There are 9 hidden switches. A switch that is on adds its own fixed numbers to the row, and there is some noise. The rows also spread widely along 14 directions, which tell nothing about the answers.
In the rows, zero is written as 128.
Known rows, each followed by its switches (1 for on, 0 for off):
[ 98  94 106 134 107 153 124 115 110 176 142 114 130 161  89 141 123  93
 111 131 125 125 142 127  99 147 137 137 118]
0 0 0 1 0 1 1 1 0
[ 87 181 146 142 119 113 106  88 142 141 107 100 127 109 166 113 167 125
 137 155 183 117 172 108 122 122  92 112 125]
1 1 0 0 0 0 1 1 0
[115  95 110 127  72 133 136 153  79 136 107 119 121 101  74 104 122  88
  94 117  95 178  99 110 130 177 129 124 128]
1 1 0 1 1 0 0 1 0
[122 141 114 135 111 164 120 134 127 120 139  65  86 130 116 139 138  94
 150 104 130 148 106 159 110 193 102 164 157]
0 0 1 1 0 0 1 0 1
[113  88 106 113 120 198 139 159 164  92 160 134 145 104 152 118  67 112
 128 115  70 178 109 117  80 136 147  83 142]
0 0 0 0 1 1 1 0 0
[116 110 124 152 132 130 136  99 140 154 114 119 126 156 143 164 119  95
 142 165 172 147 159 159 125 116  98 168 137]
1 0 0 1 1 1 1 0 0
[149  90 103  93 111 164 154 123 177 110 148 106 140 108 157 125 109  98
 166 117 102 160 142 113  89 116 132 100 138]
0 1 0 0 0 0 1 0 0
[ 46 139 123 151 101 111 147 106 121 161 178 130 120 131  99 116 141 123
 105  86 164 143 150 126 101 121 104 137 107]
0 1 1 1 1 0 1 1 0
[ 73 136 145 154 115 172 127 150 133 199 197  89 126 113 129  98 149 124
 114  61  50 135 122  74  92 114 124  96  88]
0 0 1 1 1 1 0 1 0
[103 125 122 137 116 150 140  95 143 179 135  94 128 170 137 156 141 125
 137 124 143 137 146 160  79 126 124 139 138]
1 0 1 1 0 0 0 1 0
[ 79 160 130 146 118 132 121  81 127 146 144  95 126 107 155 107 133 143
 140 149 165 157 123 100  79 121  91 108 138]
1 1 0 1 1 0 1 1 0
[ 82 107 158 157  71 126 135 111  93 179  98 111 139 137 113 139 144 104
  94 145 165 123 140 127 106 123 129  92 146]
0 1 0 1 0 1 1 1 1
[ 97 124 173 151  78 122 205  88  87 141 154 134 117  99  68 126 182  98
 152  98 154 169 111  64 118  97  95 114 105]
0 1 0 1 1 1 0 1 0
[128  48 199 164  91 138 146 140  80 169  99 139 137 158 119 134 125 117
  84 155  83 186  78 131  95  90 134  79 146]
0 1 0 1 0 0 1 1 1
[ 80 116 131 152 108 144 134 110 144 194 203  96  88 120 160 106 122 138
 111  75  83 161  92 131  62 138 103 119  96]
0 1 1 1 1 0 1 1 0
[ 92 112 164 178  81  82 179 101  87 192 111 134 145 122 108 134 148 126
 106 137 188 132 137 118 128  79 101 128 136]
0 1 0 1 1 0 1 0 1
[104 154 113  94 138 127 112 105 104 134 154  70 140 159  74 108 157 133
 156 102 142 159 133 104  76 111 128 139 151]
1 1 0 0 0 0 1 0 0
[121 148 170 172 106 147 143 151 126 151  93 111 147 107 143 141 157 124
 119 137 135  97 140 115 144 123 123 100 144]
0 0 0 0 0 0 0 0 0
[ 85 121 111 163 153 106 131  93 111 180 152 143 113 140  88 115 147 113
 120 138 127 156 137  85 129 109  81 173  84]
1 1 1 1 0 0 1 0 0
[103 139 176 166  84 125 119  92  71 158 191  75 101 119 102 119 146 111
 143 143 181 148 105 105  93 101  85 105 146]
0 0 0 1 1 1 0 1 0
[ 51 126  69 142 127 196 142  83 142 153 126 130 154 151 102 155 110 126
 126 151 151 120 154 119  66 162 141 111 145]
1 0 1 1 0 0 0 1 1
[145 121 146 122 140 102 116 159 138 135 136 118 129 125 150  95 140 108
 131 117  97 171 130 127 149 105 113 158 111]
0 0 0 0 0 0 1 1 0
[ 90 158 101 121 137 136 137 139 166  94 185 120 118 116 137 116 118 115
 145  81 149 163 158 146 124 131 106 156 130]
0 0 1 1 0 0 0 0 0
[128 113 120 142  68 124  83 138  74 154 103  91 108 109 121 104 104 104
  88 171 135 147 100 138 119 179 121 114 152]
1 0 0 1 0 0 0 1 0
[102  79 163 161 162 159  89 125 142 129 109 128 133 211 137 168 141  79
 113 181 132 151 186 165 124  89 105 123 127]
0 1 1 1 0 0 1 1 0
[ 99 133 149 124  78 185  99 116 122 124 142  34 124 125 150 122 131 120
 144 117 139 147 132 135  55 128 122  50 184]
0 1 1 1 1 0 0 0 1
[107 153 110 139  81 109 149 161  94 136 117  74 173 102  60 130 158  88
 140 122 187 133 151 112 149 119 126 151 189]
1 1 0 0 1 1 0 1 0

New rows, each followed by its switches (1 for on, 0 for off):
[109 122 149 169 105 113 174 152 141 133 146 163 103 103 132 142 126  97
 108  98 134 135 133 154 168 147  96 162 105]
0 0 0 0 1 0 1 0 0
[ 88 112 170 143  61 102 177 143 116 173 112 139 149  88 138  99 151 114
  97  84 110 175 140  95 128  81 130  87 120]
1 1 1 1 0 1 0 1 1
[120  85 190 109  85 147  86 103  79 136 178  90 100 164  84 116 152  77
 133 132 107 163 144  98  78  92 115  58 124]
1 1 0 0 0 0 1 1 0
[115  82 150 156  77 132 168 110 146 171 156 119 100 108 142 150 134  66
 139 112 132 137 155 123 128 109  89 122 114]
0 1 1 1 0 1 1 0 1
[ 96  99 104 121 126 149 106 119 106 140 110 134 135 154 104 113 108 112
 102 144 110 174 139 116 102 126 138 117 117]
1 0 1 1 0 1 0 0 0
[124 103 117 117  81 110 127 144  91  97 168 105 108 117  73 120 111  68
 132 114 156 189 141 142 141 130 101 144 156]
1 1 0 1 1 0 0 0 0
[ 85 103 127 163 104 179 130  83 130 153 136 131 107 143 133 156 102 122
 112 164 150 118 116 136  65 151 119  91 133]
0 0 1 0 0 1 1 0 0
[146  93 128  99 128 161 141 147 145  72 129 139 133 141 122 134 109  95
 143 121 107 181 135 147 121 127 139 118 141]
0 0 0 0 0 0 0 0 0
[ 98 127 153 166 132 117 167 138 156 129 111 143 123 121 163 130 147 122
 120 112 131 183 120 151 138 118  91 162 117]
0 1 1 1 1 0 1 1 0
[125 120 107 136 127 180 114 136 123 152 151  77 122 115 118 121 124  90
 151 138  79 162  99  95 103 156 119 133 145]
1 0 0 1 0 1 0 1 1
[115 118  97 194 133 153 175 159 136 138 114 154 145  84 110 149 103 106
 122 161 124 129 101 114 163 160 105 163 145]
0 0 0 0 1 0 0 0 1
[ 95  72  51 141 140 150 158 105 164 151 134 165 147 160 121 162  67 102
 125 161 144 155 161 160 103 131 124 173 140]
1 0 1 1 0 0 1 0 1
[ 90 118 135 160 122 198 194  54 117 102 106 148 135 123  96 156 135 146
 158 178 157 165  61  82  44 146 110  84 150]
0 1 0 0 1 0 1 1 0
[150  79 115 150  52 143 140  86 120 191  91  92  76 122 129 166 130  54
 137 161 146 110 140 149 125 190  94 144 125]
1 0 1 1 0 0 1 0 1
[133 140 200 136  50 126 124 140 110 178 136  55 119 102 177 108 153 133
 120  87 124 118 124 128  93 108 124  63 147]
0 0 0 1 0 0 1 0 0
[ 68 100  77 183 130 163 150 137 139 175 190 143 136 125  97 159  77 118
  94 147 125 128 103 143  96 156 128 148 154]
1 1 0 0 0 1 0 1 0
[105 129 119 131 136 133 112  81 103 138  98  97 129 142  95 109 165 107
 153 158 149 155 146  74 110 110  95 126 121]
0 1 1 1 0 0 1 0 1
[ 77 165 154 156 127 155 122  98 106 106 110 139  99 126 110 132 158 117
 119 139 159 127 133 105 127 170  95 119 106]
0 0 0 1 0 0 1 0 0
[ 81 117 154 153 115 116 166 114 127 205 150 126 137 155 118 146 149 131
 106  84 122 135 142 133  98  93 128 134 112]
1 1 0 0 1 1 1 0 0
[116  65 102 148 129 127 138  89 112 208  83 136 145 157 137 109 111 155
  89 174  95 176  82 117  68 113 136 124 107]
0 1 1 1 0 0 0 1 0
[ 90  74 115 219  86 137 221  81 114 220 162 180 118 125  95 185  96 128
 100 169 170 102  81 137  96 145 104 154 124]
0 0 0 1 0 0 1 1 0
[ 84 102 145 142 124 141 116  84 105 147 163 101 119 161 127 126 116 123
 128 146 149 187 105 138  61 102 109 113 148]
0 1 0 1 1 1 1 1 1
[ 85 125 116  95 142  96 110  94 108 172 132 131 118 166  86  94 157 117
 110  87 100 158 165 102 114 124 128 150  73]
1 1 0 0 0 0 1 0 1
[ 73  69 108 167 122 157 125  91 127 188 189  93 128 217  89 201 106  83
 130 157 180 131 170 198  70 106 108 156 174]
1 1 1 1 1 0 1 1 1
[ 60  89 137 156 119 146 195 124 125 159 141 180 132 154  88 163 119 117
  88  82 105 171 123 141 103 130 132 141 106]
1 1 0 1 1 1 1 0 0
[116 125  99 108 126 155 118 103 139 133 103  64 157 149 149 115 120 154
 148 142 144 169 114 131  47 111 136 108 175]
0 1 1 1 0 0 1 0 0
[ 66 110 151 171  82 121 171 104 123 191 203 152 106 102 129 121 108 141
  92  98 120 146 103 119  78 123 108 100 108]
1 1 0 0 1 0 1 1 0
[105  70 191 149 119 134 133 109 110 180 117 143 130 175 118 127 159 109
 100 136  89 164 131 104  95  67 125  88  91]
0 1 1 0 0 1 1 1 0
[120 149 114 150 118  83 134  92 155 157 175  85 118 105 164 129 128 112
 162 147 217 123 156 143 126  95  78 168 149]
0 1 0 0 0 1 1 0 0
[ 71 131 125 154 121 122 139 135 146 144 167 144 170 126 127 120 123 113
 121 132 171 127 194 108 129  64 112 119 129]
0 0 1 1 0 0 1 1 0
[122 113 124 134  98 186 132 128 169  97 113 114 102  99 159 138 128  81
 136 137 109 144 135 131 116 176 112  93 126]
0 1 1 0 0 0 0 1 0
[ 78 138 108 156 102  93 132 110  82 173 151 129 100 111  65 108 148 102
  99 110 153 122 139  98 152 158  96 158  96]
0 1 0 1 0 0 0 0 1
[142 115 179 168  78 126 205 108  92 144  77 120 149  87 104 128 172 129
 151 154 146 162  67  70 108 100 106 100 151]
0 1 0 0 1 0 1 1 0
[ 84 122 111 150 119 173 157 108  94 112 151 127 104 132  50 144 126 119
 122 116 127 155  72 117  83 188 116 134 136]
0 1 0 0 1 0 1 0 0
[ 78 106 109 177 108 181 165 117 174 160 201 113 121 130 122 182 123  82
 143 120 149  98 163 138 102 134  96 130 138]
0 1 1 1 0 0 1 1 0
[ 78 118 155 151  84  93 203 153 110 166 109 170 172 111  96 117 154 135
  85  82 135 148 140 106 139  91 141 122 117]
0 1 0 1 0 0 1 1 0
[ 91  88  92 108 103 126 145 131 146 129 170 163 143 154 113 134  82 105
 100 114 150 142 169 169 104 127 150 133 127]
0 0 0 0 0 0 1 1 0
[ 32 134 149 166 145 149 131  97 108 146 118 156 141 173 118 141 127 161
  75 128 149 150 136 146  84 123 129  99 124]
0 1 0 1 1 0 0 0 1
[113 166 113 161 119  93 185 151  99 147  87 135 168  83  85 112 153 138
 132 124 158 148 109  82 164 124 111 184 149]
1 0 0 1 0 0 1 0 0
[123 139  97 115 127 102  97 136 140 133 168  83 140 122 132 112 123  79
 156 133 179 132 199 119 152  91 101 166 138]
0 0 0 1 0 1 1 0 0
[ 89  80 172 163 133 150 142 123 143 177 102 165 147 160 168 145 118 114
  91 140  98 146 163 129 118  81 128  97  96]
0 0 0 1 1 1 1 0 1
[110 113 119 147 124 172 171 110 152 144 101 117 138 131 142 149 132 115
 150 126 125 151 129 125  99 131 114 132 132]
0 0 1 1 1 0 1 0 1
[ 98 102 131 152 123 155 139 118 152 152 168 103 126 147 131 149 135  91
 147 126 132 146 153 135 103 103 100 131 140]
0 1 1 1 0 0 1 1 1
[ 76  96 137 138 211 158  87  97 110 152 139 169 123 218  80 111 155 114
 109 148  64 179 148  82 108  96 112 148  45]
0 0 1 1 0 0 1 1 0
[125 126  89 137 140 121 134 147 130 174 151  57 186 151  86 129 147 115
 159 121 150 131 161 116 114  62 128 161 170]
0 1 1 0 1 0 0 0 0
[ 93 124 121 150 150 120 177 116 112 142 129 155 149 163  55 153 153 105
 139 120 162 138 152 119 143 109 114 183 121]
0 0 0 0 1 0 1 0 1
[ 83 135 109 122 138 168 120  76 136 134 166 124 101 139 120 123 125 124
 138 119 126 133 133 105  76 158 112 115  90]
0 0 0 0 1 0 1 0 0
[ 67 112 118 157 134 169 118  91 110 130  98 166 110 169 113 158  96 124
  82 172 146 146 127 165  98 182 125 121 130]
1 0 0 1 0 0 0 0 1
[121 123  91 121  88 107 126 148 129 161 136  90 128  99 127  95 117 102
 126  99 127 138 146 127 132 140 120 150 130]
0 0 1 0 1 0 1 0 1
[ 90  92 150 188 101 181 180 141 129 169 137 120 157 131  95 174 148  93
 128 132 120 122 126  99 106 103 120 106 151]
0 1 1 1 0 1 1 1 0
